All rows are made from the same 12 directions, up to rounding. Whole rows:
[[  1  18 -14   9   1  -2 -10   3  -2   6   0  -6  -3   6   3  -3   2 -13
   -4  -6  11]
 [  5  -9   4  -3   6   3   3   1   8  -3   4  17   5   9  13   6  -2  -4
    7  -7  -1]
 [ -7 -18  -1   2  -8  -8  -4   0 -16   5  19   7  -1  -3  16 -17   7 -14
  -17   7   7]
 [  6  15  -1 -10 -11  11  13  -7  12   0  -3   0  -4   7  -6   1  -5   3
    5   4  -5]
 [ -6  -5   4 -10  -9   9   4 -12   5   6   8   5  14   4   3   5  -3 -10
    2   3  12]
 [ 13   2  -7   0   9  -8   1 -18  -3  -9  -8   4  -3   2   7 -14   6  11
   28   2 -19]
 [ -5  -7 -11  -3   6  -1  -6   3   0  -5  -7 -10   3 -19  -4  14  -3   4
    3  -6   4]
 [  6  14 -13 -12 -13  10  16  -7  -1  -2  -4  -1  -7  -6  -6   5  -3  10
   -7  16  -7]
 [ -5 -13  -2  -5   6  11  -4   4   1   0 -16   2   2   2  -3  20  -8   6
   20  -3   1]
 [ -1   5 -14   2 -11  -4   9 -17   8  -5  12  -7   1  -2   7 -12  -5  -7
    6   0  11]
 [  2 -12  -3   7  14  -4   3  15  -6 -10  -4   9  -2  -6   3  17  -3  14
   -5   5  -4]
 [ -8   6 -12  16  -3 -10  13   2   9  -4   5   2   2   5  -6  12  -2   2
   10  -3  15]
 [  1   3  -8  -2  -8  10   0  -4  -9   6   1  10   1  10   7   5   1  -9
   -5   9   7]
 [  0  -4   3  -9   9   2  -5  -4   6  -4   0 -11   8 -15   0   1  -6   5
    0  -2  -1]
 [  4 -23  -9 -11   9   7   2   7  -5  -5  -4  16  -9   1  19   7 -10   8
   12   7  -9]]

Rows cut short, each followed by the rest of it:
[  2  26 -18 -12   4  -9 -12   0   2   9   9 -11   3 -19   2 -10  13 -15]
[-15 -11   2]
[ -6 -12  -4  -4 -13   6   6  -4   0  -3   7  -6  -4  -8   3  -2 -10  -1]
[-9  7  7]
[ -3  14  -3  11   6  -1  -6   4   0   0  -6 -12   6  -4 -11  11  -2   1]
[-6 -1 10]
[-3  0  5 -4  3  8  1 -3  5  5  8  7 17  7  5 11 -5 -6]
[-4  6 13]
[ -5  -3 -10   1  -5  -7   2   9 -10   5  -9   1 -18   0  -5  -4   7   7]
[ 11   2 -11]
[ -4   5  11  16  24 -18 -10   5   0   1  11   1  25  -3  -2   7   8  -1]
[-8 -2 13]
[  0   6 -14  10  12  -6  -8   4 -14  -1   2  -4   6  -9   4   7   2   1]
[-15  11   9]
[ -9 -15   5  -1   0  17  -2  -3   3   2   3  -7   7   8   9   5 -25  -1]
[ 3 15 19]
[ 12   0  14   4   8   4 -16 -12  -4  -1 -10   1   7  10   4  -9   7  -8]
[  9 -12  -9]
[ -6 -15   4 -16  17  -5   9   8  15   2  14  18  14  -3  12  11  -4   5]
[12  1  2]
[ 11  29   0  -2  -2   5  -4 -12   0   4  -2  -1  12   2  -7   2  12 -10]
[-12  -3   0]
[ -7   1 -14  -9   5   0  -4  10   0   8   4   3   1  -4   7   8  -1  -7]
[-1 -1  8]
[ -3   1 -15 -11  24 -11  -9   7  -9   4   0  -9   2 -21   6  -3  -1  14]
[ 5 15 -5]
[  1  -1   8   1   6 -13   0   5   7  -1   6   0  -2  -3   0 -12   6   2]
[  2 -10  -8]
[  5  14   3  -2  -7  -2   8   9  11   0  -3  -1 -14   3 -10  -5   3   2]
[ -3 -10 -11]
[ 18  25  -9  -2   3  13  -9   5   4  -3 -17  -7 -12   3  -1   4  -3  -4]
[ -8 -13  -8]
[  1 -11  -9  -1  -8   4   7   5  -8  -6   0  18   1  -5   3  22   7  -4]
[-14  -3   1]
[  2   3   9  17   9 -12   4  10  -2  -6 -12   4  -3   4 -17  10   9  16]
[  7  -5 -11]
[  1   0   1   8   1  -7  -8   0   9  -5  -3 -11  -4  -4  -2  -7   1  -6]
[  7 -22   1]
[  2  -6  -4   9   5   3  -3  -5  -7  -5 -10  -9  -6   4   2  -5 -11  11]
[13 12 -1]
[ -8  -7  -3  20 -12 -11   4 -13  15 -16  11 -17   7 -12  -5  -2  -5 -10]
[ -1 -23  22]
[  3   5 -11  -1  -5   0  11   3   2  -3   7  -3 -16   2   8 -13 -10   6]
[-4 13 -2]
[ 11   7   1  -8  -2  14   5  20  15  -2  -1  13 -15  13   8  10  -9  -7]
[-14 -13  -4]
[  5   4 -12  11  -9   5  -4  -9 -11 -10  -7 -12  -3  -8  -3   2  -2  -3]
[-14   2   6]
[ -3 -11 -10   6   0  -1   0   2  -6  -6  -4  -1  -6  -4   4   5  -5   4]
[4 2 3]
[ -4 -14  10 -12   2   5  -7  13 -12  11  -4  14  -1   2   1   7   7  -1]
[-5  4 -9]
[  2  -8   0   0   5  -5 -12   0 -12   1   5  -4  -4  -7  11 -17   3  -5]
[-10   2  -4]
[ 7  7  1 -3  8 -1 -9 -4  6  0  0 -1  6  0  5 -5  4 -8]
[  4 -13  -2]
[ -9   0 -17  -4   5  -3  -8   5  -9  11   3   2   2  -1   8   3   3  -7]
[ 6  5 10]
[  9   0  18  -6   1  -1   2  -2  -2  -2   1   4   0  -2  -3 -10   7   7]
[-10   4 -18]
[ -1  -7  -3  -2  -5  -8   1  -5  -4   3   9  16   4   2   8  -4  14 -12]
[ 3 -8  0]
[ -7 -12 -14   7  -6   5  -8  -8 -14   2  -1  -9  -7   2  11  -9  -9  -6]
[ 6 11 11]
[  9  11  -2   8  -4   1  -3   8   1  -2   6  -4 -17   8   9 -16  -5  -9]
[-20  -3   0]
[ 10  14  12   1  -6   5   2 -12   5  -2  -6  -1   3   9  -8  -6   5   0]
[ 2 -4 -9]
[-10 -25  11  11   7 -15   0   8   1  -6  17   8  10  -6   6   2   2  -3]
[-8 -8 10]
[  1   7   7   0  -4   7   3   3  -3   3 -12   6   2   7 -14  15   6   4]
[ 0  0 -4]
[  7   0  14  -3   5   0  -5   0   5   0  12  18  18   3   9   6  11 -18]
[-19 -16   4]
[ 4  8  9  1 10  0 -6 -4  4  1 -2  2 14  4 -2  5  5 -3]
[ 4 -6  1]
[  1 -11  10   1   1  -7  -7  -4 -17   0  -4   7   5  -7  -5  -2  18   2]
[ -3  -1 -13]
[ -1  -3  -6 -18  -9   3   6 -11   4  -2   0   6  11 -17  -6  14  10  -4]
[  0 -10  -3]
[ -5   3  11   7   3  -9  -5   6   6  10   3   1  -3  16  -1 -13   4  -6]
[15 -9  1]
[ 16  -6   0 -22   2  14  -9 -14 -14  -4  -3   5   6 -15  13  -2   4  -2]
[-17   8 -16]
[ -1  15  -5 -11  -1  -1  11  12  15   3   6  -2  -4  -7  -6   6  -2   4]
[-10  -2  -1]
[-4 -8 -7  7 -4 -6 10 -7 -4 -9  0  4  5 -7 -5 11  3  8]
[4 5 3]
[  7  -8  19  -5   5 -11   4  -3   0 -10   5   5   9 -18  -7  -3  13  10]
[-14  -5 -19]
[-19  -4  -7 -16   2  -2   6  -8   4  10   2 -13  13 -15 -10   5  -6  12]
[22 18  8]
[  6  14 -17 -15  20  -3  -3  -2   6  -7   0  -9  14 -30   0  14   0   8]
[-8  0 -1]
[ -3   5 -13  -5   7  -4  -4   8  -8   8   6  -4  -5  -7   7  -7  -1   1]
[-8 13  1]
[  3 -13 -16  -2   7  -1  -1   9 -12  -7   3   6  -9 -11  16   3  -5   5]
[-13  10  -3]
[ -9 -17  26   5   2   3   6  13   8  -1   0  -3  -1   5 -10   5 -13  13]
[-1  5  0]
[ 5 14  2 -6 17 -5 -4  7  2  4 10  4 13 -6  4  3  5  0]
[-18   4   0]
[  4  -1  19  -9  12   9 -10   0  -8   7  -7  -5   4   3  -2  -7  -4  10]
[ -1  17 -12]
[-13   2  -8  14   9 -11   0  11 -14  10   6   8   9   6  -1  12   6   2]
[-3 17 16]
[  4   7  -1   6  13 -11   9   0  -5  -2   5   6   2   3   2  -5   1  17]
[ 3 22 -6]
[  4 -12  -7  -7  -3   1 -11  -5 -17   6 -10  23   0   6  10   4  21 -15]
[ 14 -13 -11]
[  8  14  -1 -17  -3  23 -20  -5  -7  14  -4 -12  -4   6  12 -15  -8 -18]
[-15   6   1]
[-11  -4   6   5  -4  -5  12  20  15   4  -3  -2 -21  14 -10  -3 -11  12]
[21 -3 -3]
[ -9 -18   6  25 -10  -8   4  -3   5  -7   5  -2  -7  17   3 -10  -8  -5]
[16 -9 14]
[ -3  -1  -5   5   3  -3  -6  -2 -14   5  -7   2  -1   4   0  -1   6   2]
[ 9  8 -1]
[ 7  2 17 -6  3  2  8 -1  9  0  7 15 11  8  1  4  3  1]
[-5  1 -5]
[ -1 -10   1  -6   4  -3   3   3   4  -2  15   5   5  -7  11  -1  -3  -3]
[-11   1   4]
[ -6   0   0   0  -9  10  -3  -4   6   2   1  -8   5   2  -2   6  -8 -11]
[-3 -6 16]
[  4   8  -6  -8  17   2  -3   5  12   1   8  -6   1  -1  14  -6 -14   1]
[0 5 4]
[ -3 -18  24 -16  -3   4   0  -1  -4   9  10  13  10   1   4  -6   6  -3]
[-9  7 -8]
[  3   2  -7   9  -3  -4   2 -14  -2  -4  -4   4   3   8   1  -1   6  -3]
[18 -4  2]
[ -3  -6  11  -2  -2  -4   2  -3  -3   2   9  -6  -1  -3   0 -16  -2   6]
[-6 13 -4]
[14 22  0 -1 18  6 -3  3  0  0 -4  9 13  6  3 14  3  2]
[-10   5  -2]
[ -7  -9  15   1   2   0 -15  -8   4   7  -3  -9   8   5  -2 -10   1 -10]
[ 17 -13   4]
[  1  12 -12  28  -8 -12 -11  10 -16   2  -4  -5 -21  11  -1 -13  10 -12]
[-11 -10   4]
[  1  -3   0   8   5  -5  12  -3   7 -10   8   2   6   0   3   3  -8  10]
[1 8 5]
[  1   7 -13  10   3 -16   2   5  -4   0  12   2  -9   1  10 -15   4  -2]
[-6  4  2]
[ -8  -8 -10  -2   8  -5   7  23 -10   6   0  15  -8   1   2  14   0  13]
[ 0 17 -3]
[ -1 -11   4  -9  -7  14  -8  12  -4   2  -8  -8 -18  -3   1  -3  -9  -2]
[-10  -2  -7]
[  0  26  10   3 -12  -2   9   0  -1  13   2  -9 -11  15 -15 -22   3   7]
[-4 18 -7]
[ -7  -4  21   7 -10  -8  14   8  -5   3   8  11   4   4 -16   4  11   8]
[-16  10  -4]
